The rows are grouped in 4 ways, from coarse to fine. Each group lies inside one group of the grouping before and may be the whole of it. The rows also spread widely along 11 directions, which tell nothing about the answers.
(in the rows, 128 means zero)
Known rows, each followed by its group in each grouping:
[126 115 212 123 140 136  94 108   7 161 113  70 182 132 142 130  62 119
 109 109  88 141 169 189 172 136 135  87 130 129  97 153 152 101 138  76
 163 134  79 101 157] | Por J_165 J_83 J_365
[125 151  91 123  96 123 160 100 141 117 111  97  93 110 139 189 113 151
 125 137 137 176 109 161 158 104 147 163 130 162  96 137 174 119  70 144
  83  88 136 115 140] | raduk J_179 J_850 J_632
[ 84 167  91 226  86  92 113 115  91  58 115 103 106  83 111 121 138 110
  99 123 113 149 115  87 136 105 174 129  50 111 133 139 117  63 137 138
 123 157 130 182 156] | sen J_286 J_102 J_341
[154 105 133 123 142  70 133  93 101 151 128 125 171 115 120 112 125 159
 128 164 131  75  44 155 163 152  99 130 125 107 101 217 143 166 159 122
 151 117 149 141 132] | raduk J_259 J_961 J_43
[133 140  77 166 116 116 181 108 111 147 125 159 102  80  84 116  94 156
 126 157 136 111  76 164 112 151 136 121 153 116 114 143 150 143 154 159
 121 136 130 118  95] | sen J_916 J_856 J_535
[135 141 118 101 124 116 179 131 154 140 123 159  86 141 121 163 134 169
 128 140 141 124 100 170 137 120 144 199 156 149 132 137 131 143 115 129
 107 118 112 116  77] | Sel J_420 J_217 J_827
[144 116 139 131 123 113 112 115  87 113 131 121 118 134 109 141 122 156
 107 122 122 118 127 143 144 123 120 147 123 139  98 126 120  97 148 123
 139 129 138 151 137] | Por J_264 J_458 J_853
[112 163 130 129 132 109 126 136 137 113 148 183 109 149 115 116 154 168
 135 118 130  95 145 130 129 125 116 176 118 124 163 138  92 121 145 122
 139 163 118 144 106] | Sel J_326 J_730 J_363
[114 150 136 119 140 117 133 114 147 137 115 122 109 151 189 171 145 122
 148 100 143 135 131 194 161 126 122 157 151 152 109 183 157 100  94  46
 122 139 116 122 124] | puv J_937 J_699 J_983
[122 161 129 150 114 149 132 162 137 116  83 150  88 159 184 141 116  67
 156 121 160 178 153 165 139 128 140 136 155 124 130 132 117  66 104 108
 105 186  95  91  63] | Sel J_326 J_649 J_172
[139 146 106 128 115 139 123 132 159 103 112 158  84 173 166 133 147 122
 165 148 161 145 107 122 144 117 103 158 139 122 113 133 105 103 116 143
 103 157 145 120  89] | raduk J_179 J_850 J_922
[133 136 142  99 137 111 157 147 137 157 169 118 120 139 122 140 103 204
 121 164 109  90  47 143 154  97 108 175 139 125 124 169  94 172 114 149
 127 107 102 120 130] | puv J_321 J_925 J_576
[110 147 171 110 114 141  73 121 131  83 138  94 125 180 180 178 130 116
 123 108  98 187 151  96 194  81 111 164  76 126 114 136 109  77  82 114
  97 133 120 135 186] | sen J_916 J_895 J_5
[143 151 158 127 133 125 108 144 141 136 151 154 142 172 166  99 117 166
 145 140 107  98 116  98 165 103  76 146 110  85 138 147  79 124 131 157
 125 151 152 139 148] | Sel J_420 J_217 J_284
[ 89 158 146 151 121 135 128 191 130 103 102 113  81 170 166 146 117  68
 128 133 132 179 116 138 151  96 166 160 121 117 142 132  64  71  84 116
 116 173  55 117  96] | puv J_937 J_699 J_935
[120 174 145 159 118 115 112 136  90 114 121 172 121 125 110  76 107 160
 110 121 106 115 167 104 139 107 129 134  87  90 157 102  76  97 165 173
 145 165 149 161 149] | Sel J_420 J_101 J_344
[148 144 210  91 130 121  39 159 140  82 122 147 172 231 165  89 140 110
 136 157 117 107 105  62 189 108  72 151  75  67 141 141  23 101 149 172
 139 193 137 144 130] | Sel J_326 J_153 J_552
[124 153 158 126 124 120  83 130 127 101 119 112 140 179 169 142 133 119
 127 123 122 141 128 122 174  93 116 147  97 134 121 139  96  92 105 126
 117 157 112 137 147] | Por J_264 J_280 J_98
[ 85 157 168 147 156 144 119 135  69 148 148 150  97 147 137 130 106 142
 126  86  95 140 207 143 137 116 115 146 122 125 153 143 109  82 131  50
 153 158  77 111 153] | sen J_916 J_856 J_342
[140 137 160 108 132 135  96 134 134 134 165 131 150 173 155 124 109 147
 147 134 114 106 127 123 160 123  71 123 127 100 119 154 101 127 116 126
 129 152 125 111 141] | Sel J_326 J_730 J_639
[102 129 161 148 103 112  60 119  85  44  92  99 160 162 117 133 159  38
 127 142 141 153 106 134 158 140 177 127  72 120 130 149  94  93 158 123
 147 198  71 144  83] | Por J_165 J_83 J_345
[118 155 155  79 136 115 135  99 144 123 141 146 107 159 121 171 140 204
 110 115 102 127 129 142 175  92 120 213 105 152 137 141 120 149 112 119
 109  97 119 137 162] | sen J_916 J_895 J_252
[138 152 156 102 119 115  81  98 115  77  89 153 161 175 102 121 144 106
 127 141 148 117 107 155 156 141 153 131 105 135 130 119 100 120 174 153
 139 175 106 135  86] | Por J_264 J_280 J_98
[114 152 137 152 122 128 120 114  85 120 131 130 127 118 109 124  95 137
 113 125 108 140 136 125 148 125 130 121 102 106 129 132 121 103 139 138
 133 141 119 132 154] | sen J_916 J_856 J_342
[182 151 166  49 107 133 110  73 120  96  63 153 157 171  99 145 107 151
 114 135 145 142 123 185 173 139 148 132 136 157 101  70 135 127 167 199
 110 120 146 122 101] | Por J_264 J_280 J_98
[ 69 198  98 194 140 115 118 140 165 116 135 162  94 140 197 119 166  97
 173  98 146 124 161 157 138 120 122 142 117 123 161 185 112  84 100  49
 129 201 102 135 126] | puv J_937 J_699 J_935
[159 126 142 134  79 131 140 110  81  87  38 101 108 116 121 161  92  93
  95 134 149 208 125 166 157 125 189 136 133 150  82  72 144  69 130 188
  90 120 135 135  91] | Por J_165 J_83 J_345
[141 173  85 151 102 127 133 110 171 107 145 186 108 122 127  99 121 178
 145 154 126 115  96  99 140 113  93 135 111  99 126 116 105 139 137 207
  93 145 184 147 142] | sen J_916 J_895 J_5
[104 176 136 133 120 116 142 111 111 134 123 122 112 113 128 158 109 178
 109  99 109 144 172 177 158  94 147 160 111 172 134 127 142 114  98 115
 114 124 105 132 163] | Por J_264 J_458 J_853
[141 116 168  96 107 138 124 128  78  77  62 130  92 166  82 165 110  83
  92 137 141 193 117 140 148 138 184 167 130 133 111  77 104  71 159 159
 121 133  93 122  65] | sen J_916 J_856 J_342
[106 146 135 124 117 136 138 162 127 137 148 117 147 139 111 131  78 105
 144 173 116 130  76 165 138 134 142 110 133 105 143 166 100 164  98 152
 129 169  40  73  76] | Sel J_326 J_730 J_639
[147 162 109 142 124  96 134 123 130  99 125 221  93 132  84  86 160 202
 117 128 148  68 131 106 118 136 108 180 118 110 155 106  80 119 204 168
 140 156 185 172 102] | Sel J_326 J_649 J_172
[125 158  70 215 115 124 124 139 144 125 175 151  94 104 179 109 130 149
 163 115 131 108 148 100 119 119  68 114 126  93 120 160 130  79 111 106
 116 167 178 144 162] | Sel J_326 J_649 J_172
[166 115 125 177 107 134 131 175  96 140 105 136 122 128 147  69  59  96
 133 180 127 134  71 105 129 126 110  81 145  48  97 119  77  92 140 207
 124 172 152 124  94] | Sel J_420 J_101 J_344
[122 143 120 175 107 105 139 141  94 122 123 122 131 101 120 101  97 122
 115 149 116 125  94 121 139 124 149 118 107  86 130 142 106 108 139 163
 133 150 132 143 122] | Sel J_420 J_217 J_827
[144 130  72 162 115 112 133 129 177 130 164 152 115 130 156 124 144 134
 169 161 144  92  65 126 124 131  85 135 140  97 107 182 134 139 111 134
 116 160 156 134 105] | Sel J_420 J_101 J_344
[165 120 158 112 115 128 131 144  89 118  78 126 122 159 109 128  86 126
  98 158 133 145  80 143 150 116 147 137 142 124  96  91  87 104 143 191
 119 132 115 124  89] | Por J_264 J_280 J_98

New rows, each followed by its group in each grouping:
[129 144 202 129 137 168  76 167  80 126 116 146 145 197 157  80  73  87
 140 143 103 148 145  97 161 121  93  93 117  64 135 113  44  83 149 153
 141 192  92 101 126] | sen J_916 J_856 J_342
[ 86 160  98 145 119 129 154 122 124 110 153 153  84 116  77 157 129 141
 131 134 123 139 122 156 115 132 161 163 119 145 153 140 128 136 125 110
 127 144  65 112  98] | sen J_916 J_856 J_342
[ 91 147 176 130 128 124 129 137  47 120 117  88 105 124 100 160  80 135
  80  98  91 164 171 166 154 109 184 148 110 143 130 109 110  75 120  94
 153 115  68 128 160] | puv J_937 J_699 J_935
[108  86 145 144 156 127 148 148  52 174 164 121 114 126 107 131  91 121
 124 153 101 103  75 171 119 150 124 130 163 106 105 201 124 141 139  52
 170 148  45  85  86] | sen J_916 J_895 J_5
[150 130 139 149 114 118 140 127 123 150 123  86 133 126 186 151  92 165
 113 137 111 145  94 124 182  78  94 149 124 123  87 152 132 118  71 159
  85 105 152 142 178] | Por J_165 J_83 J_345
[159 118 109 111 107 121 117  97 160 112 131  93 147 141 162 167 121 111
 152 149 143 127  52 167 167 146 108 111 146 121  66 171 163 124 105 125
 108 123 156 123 128] | puv J_937 J_699 J_983
[128 111 149 152 127 130 114 159  81 126 128 117 112 146 141 126 102  91
 127 130 127 142 127 132 131 139 121 118 141  98 108 146 104  75 128 105
 142 166 101 115  96] | Sel J_326 J_730 J_639
[108 154 131 139 115 146 147 155 125 131 102 105 102 138 156 156  80  85
 137 134 129 177 116 186 149 118 163 122 151 129 117 132 121  95  82 119
 112 147  69  90 103] | puv J_937 J_699 J_935
[154 103 169 124 127 131 104 129  95 138 121  82 141 162 183 153 106 130
 126 132 119 143 112 134 175 107  95 140 139 126  79 152 127  96 103 117
 113 123 133 128 147] | Por J_165 J_83 J_365
[147 106 111 112 108 143 118 116 131 111 163 121 122 144 125 148 108 117
 169 163 130 147  98 150 130 152 106 107 144 130  98 147 130 136 124 122
 120 130 110  89 110] | raduk J_259 J_961 J_43
[136 140 112 153 108 125 154 112  86 165 162  93 153  69 111 126  39 166
 121 141  93 123 114 164 139 134 118  72 138 104  98 149 168 139 104 158
 125 110 128 105 166] | Sel J_326 J_730 J_639
[135  86 117 169 121 146 117 135  87 119 119 109  80 143 170 163 138  64
 158 123 156 164 135 170 110 155 126 124 178 145  75 149 153  57 124  49
 126 163  98 106  66] | Por J_165 J_83 J_365
[131 163  49 182 102 168 169 146 138 115 165 213  22 114  96 110 110 167
 163 128 144 138 179 144  54 126 122 127 176 148 132  49  96  89 143 146
 108 161 125 109  86] | Por J_264 J_280 J_98
[119 211 132 142 123 131 164 102 146 167  96 172 129 114 179 116  96 183
 145 107 127 139 182 197 165  96 120 140 136 154 147 132 152 140  97 140
  90 140 133 115 148] | Por J_165 J_83 J_345
[161  97 120 102 102 120 118 135 146  85 156 132 121 164  95 146 144 138
 130 177 135 106  40  99 135 137 120 166 122 103 108 128  93 139 150 178
 121 132 139 140  85] | Sel J_420 J_217 J_827
[126 144 107 143  85 136  98 116 115  76 165 115 143 120  87 134 102 122
 139 146 115 129 113 125 133 144 136  99  98 108 125 121 122 123 140 162
 132 152 115 116 130] | Sel J_326 J_649 J_172
[ 97 159 125 160 150 153 139 142 116 168 182 170  95 138 147 110 102 161
 162 120 105 111 167 142 119 119  78 129 144 113 149 161 109 125 122  74
 138 168  90  93 140] | sen J_916 J_856 J_535
[109 182 103  93 102 119 113  75 184  82 157 118 133 146 132 180 158 180
 151 134 125 132 115 132 178  98 118 171  77 158 134 157 152 162  84 146
  97 115 138 132 171] | raduk J_179 J_850 J_922
[125 172 136 136 118 128 150 129 123 131 104 173 105 129 130 113 107 154
 131 118 124 136 161 156 139 122 144 147 129 121 152 111 118 107 139 148
 119 146 128 127 108] | Sel J_420 J_217 J_284
[ 99 176 122 130 139 122 153 119 146 142 116 160 113 143 138 147 130 130
 143 130 133 135 118 174 149 126 138 163 132 137 153 173 134 139 108 103
 116 157  80 104  97] | sen J_916 J_856 J_342
[132 117 169  94 138 136 101 115  78 119 205 158 113 162  82 126 128 210
 120 105  89  82 180 113 121 131  93 163 118 123 137 106  92 117 184  92
 168 124 129 137 156] | Sel J_420 J_217 J_827
[127 130 103 185 107 129 127 149 113 117 158 121  89 121 146 126 121 153
 133 140 117 134 121  99 126  99 104 144 121 121 111 124  97  97 111 146
 109 140 139 148 145] | Por J_165 J_83 J_365
[132 132 127 123 107 136 117  98 124 105 130 113 137 145 131 153 115 117
 140 144 125 134  95 159 147 138 131 113 126 131  99 156 151 124 130 112
 119 142 107 103 111] | sen J_286 J_102 J_341
[ 99 169 138 136 126 119 134 103  98 132 138 116 137 102 123 135 104 142
 139 121 118 124 128 194 142 135 156 116 131 141 133 166 149 127 132  93
 147 142  83 108 129] | puv J_321 J_925 J_576
[121 165 119 127 108 134 118 114 140  92 126 140 124 138 111 130 115 122
 141 134 132 134 118 160 143 139 149 118 119 123 128 113 114 117 137 152
 124 150 118 126 121] | puv J_937 J_699 J_935
[147 137 131 103 107 119 121  86 129  83  76 135 135 147  99 162 130 103
 119 145 152 156  81 157 162 151 159 146 119 131 109 125 146 117 150 164
 108 134 130 129  86] | sen J_916 J_856 J_342
[102 123  90 164 130 146  97 146 152 104 171 150  70 183 187 144 185  81
 202 132 158 128 125 120 112 134  82 148 145 122 117 189 111  88 107  36
 133 196 100 105  81] | raduk J_179 J_850 J_922
[163 127 149 113 123 143 106 114 117 126 132 134 115 162 153 142 113 162
 134 111 125 134 159 142 152 117  84 134 143 139  88 105 123  86 130 127
 115 130 158 131 150] | Por J_264 J_458 J_853
[126 122 118 144 116 130 153 158 129 118 131 117  72 144 129 163 113 134
 109 149 124 161  84 105 143  95 128 182 128 123 114 130  96 101  99 150
  98 126 107 126 115] | sen J_916 J_856 J_535
[108 162 130 151  94 124 133 110  83  84  85 109 102 104  93 151  94 116
  89 122 116 193 143 130 155 112 186 140  86 134 129  94 129  75 130 171
 107 129 115 142 141] | sen J_916 J_856 J_535
[107 179 128 141 130 136  69 108 136 122 199 153 174 156 152  72 122 173
 179 146  99  73 136  92 156 112  48  91  83  81 147 171  87 157 134 141
 146 173 146 123 194] | raduk J_179 J_850 J_632
[124 189 128 154 118 111 135  81  97 119 101 159 124  95 115 110 101 182
 101  99 112 135 171 129 160 115 130 134  91 117 136 107 139  94 149 166
 116 122 179 163 185] | sen J_916 J_856 J_342
[121 114 153 123 116 124 127 162 102 114 130 102 122 156 120 147 112  99
 117 158 118 144  81 128 147 121 156 154 120 109 126 146  90 113 119 133
 133 148  72 114  86] | Sel J_420 J_217 J_827
[136 131 121 108  90 125 109 125 128  54 101 130 126 154  81 156 137  84
 127 159 155 149  82 145 140 154 175 145 113 127 125 116 115 115 153 165
 126 161  96 116  51] | Sel J_326 J_649 J_172
[107 174 129 114 106 128 119 112 150 101 148 119 131 137 128 165 121 142
 137 115 116 151 152 151 157 114 137 145 103 144 143 136 136 125  89 132
 107 140 101 116 140] | Sel J_326 J_730 J_639
[154 115 173 108 136 129 153 145  82 153  76 130 108 155 129 143  78 127
  95 147 126 156  90 145 164 119 134 160 153 110 102 124 108  99 131 153
 119 120 112 112  98] | sen J_916 J_856 J_342
[127 139  82 160  83 130 106 122 151  57 115 131  99 131 137 155 152  60
 158 132 167 167 117 134 120 155 151 126 125 125 111 125 137  71 122 135
 108 175 125 132  68] | Sel J_326 J_730 J_363
[ 87 126 191 126 155 132 122 149  45 171 154 100 152 145 125 127  90 139
 124 132  87 108 139 182 147 121 138 135 132 135 143 182 106 150 125  60
 169 155  17  89 120] | Por J_165 J_83 J_365
[124 126 121 143 108 100 132 129 114 102 141 110 109 120 118 154 134 146
 108 134 121 130  99 112 145 112 144 170 103 120 122 140 120 102 123 136
 121 121 132 155 133] | Sel J_420 J_217 J_827
[111 174 110 196 128 105 168 132 112 145  58 165  73 100 171 111 117 112
 119 116 143 163 134 160 145 112 152 152 136 116 129 149 132  74 116 118
 103 155 137 141 111] | sen J_916 J_895 J_252
[124 132 130 151 114 144 109 125  96  97 120 146  96 140 119 119 112  98
 137 136 125 158 133 133 129 140 136 118 122 104 116 116 104  85 150 127
 129 161 114 122 108] | sen J_916 J_895 J_252
[114 184 137 100 124 119  74 102 174  57 147 215 108 191 124 110 201 162
 169 113 145 117 188 104 143 123  97 184  76 142 180 116  65 119 177 124
 130 171 146 156 131] | raduk J_259 J_961 J_43
[133 133 123 101 111 151  90  80 148  86 163 129 116 168 148 187 166 146
 168 106 137 142 170 161 140 136 108 153 132 179 108 125 161 115 120  79
 109 134 124 117 130] | Por J_165 J_83 J_365
[135 119 144  99 119 114 136 119  92 118 164 133 108 130  67 137 106 198
 107 146 100 122 122 125 137 121 124 166 111 140 129 116  95 145 153 149
 137  93 116 131 151] | raduk J_259 J_961 J_43
[136 142 156 108 120 135  78 100  91  88 137 145 146 168  94 120 121 134
 133 125 119 113 148 142 138 136 127 113 108 134 125 102  96 110 172 134
 149 162 110 129 125] | Por J_264 J_280 J_98
[118 111 108 192 116 114 146 126  61 117 122 137  83  98 100 129 131 122
 116 123 136 129 131 156 101 144 153 142 140 136 110 133 129  88 160  95
 147 153 107 143  88] | Por J_165 J_83 J_345
[142  97 108 165 126 138 173 147  79 148 132 130  51 113 115 153  90 138
 109 132 126 155 114 134 109 129 123 153 170 119  87 119 131  75 126 113
 119 112 123 119 107] | sen J_916 J_856 J_342
[143 130 123 139 113 138 122 123 136 106 105 123  92 152 163 160 122 104
 134 129 143 175 116 119 155 116 113 148 131 124  97 128 132  73 109 135
  91 141 144 127 121] | sen J_916 J_856 J_535
[121 134 184  58 104 118  76 108  94  49  67 113 157 193  81 150 146  87
 110 157 142 159  94 138 180 133 185 163  81 135 133 114  87 125 162 171
 141 151  81 123  77] | raduk J_179 J_850 J_632
[112 147 122 180 121 106 141 124  86 127  72 139 124 100 122  98 102  81
 119 152 133 141  82 162 142 145 169 110 120  92 124 165 125 107 148 142
 132 169 108 130  87] | sen J_916 J_895 J_252
[100 179 136 145 132 151 110 123 140 138 159 151 122 148 176 114 105 138
 165 120 101 141 163 137 155 106  91 113 111 108 142 156 112 121  98 108
 113 162 110 105 167] | sen J_916 J_895 J_252
[121 109 147 132 126 108 102 131  96 107 127 102 128 149 145 143 132  96
 135 141 127 149 101 131 156 133 125 140 110 123 110 177 113 101 127  91
 138 140 101 126 122] | raduk J_259 J_961 J_43
[120 165 117 153 108 151 125 139 128 121 121 128  95 142 175 127 102 122
 152 136 128 170 143 122 150  99 112 124 124 115 120 125 112  89  91 143
 102 151 132 111 138] | raduk J_179 J_850 J_922
[112 120 181  74 101 165 121 127  87 108 123  72 145 161  98 195  78  91
 122 147 110 189 119 203 158 126 189 131 130 168 116 119 131 144  96 125
 120 132   6  62  84] | Por J_165 J_83 J_345
[114 141 149 164 129 169 161 188  73 180 147 124  82 124 151 101  33 133
 135 128  94 153 159 161 117 111 118  91 177  99 117 110  83  83 108 110
 138 147  81  84 135] | puv J_937 J_699 J_983
[123 134 157 119 125 137  65 123 107  67 148 163 139 187  87 106 147 109
 137 146 123 110 113  87 141 145 111 133  86  88 145 125  61 111 188 145
 154 185 109 138 109] | sen J_916 J_856 J_342
[106 129 107 180 145 132 117 117  98 149 187 155 119 118 133  97 122 130
 167 133 109  89 120 148 110 155  88  95 136  91 121 195 127 128 149  60
 160 173 106 111 132] | sen J_916 J_895 J_252
[141 135 163 125 125 137 108 127  79 118  56 139 110 171 167 120 117  81
 137 128 155 165 139 154 159 135 135 127 145 113 104 129 118  65 148 117
 134 164 127 113  82] | raduk J_179 J_850 J_922
[115 140 138 142 140 133 134 135 109 134 134 152  89 151 138 139 124 135
 130 118 124 137 139 131 137 122 114 160 135 120 131 146 110  98 126  93
 129 150 102 120 118] | sen J_916 J_856 J_342
[146 117 144 139 122 165 138 147 108 156 145 122  94 151 179 149  87 137
 149 128 120 160 148 154 135 108  92 130 173 136  90 123 125 100  92 107
 105 135 107  93 122] | Por J_165 J_83 J_345
[156 118 115 128 111 132 131 123 123 125 124 146 111 139 129 134 109 123
 143 147 139 128 104 150 125 143 121 126 153 109  99 127 134 110 138 142
 122 146 140 117  90] | Sel J_420 J_101 J_344
[122 162  84 208 126 116 147 132 120 150 148 169  88  90 168  82 111 151
 165 126 130 124 157 127 114 124  84 107 136 105 128 158 121  94 129 107
 120 154 164 135 152] | raduk J_259 J_961 J_43
[132 173 125 134 137  99 100 103 176 121 161 163 144 152 177 120 165 185
 152 106 130  84 145 109 167 110  55 157 100 110 135 174 121 120 117 119
 115 151 186 162 174] | Sel J_326 J_730 J_639
[172  92 205  92 157 161 121 204  90 177 143 157 107 213 159  95  70 140
 134 154 116 111 119 114 138 120  53 137 189  74 107 123  37 102 139 136
 141 161 102  85  84] | Sel J_326 J_730 J_639
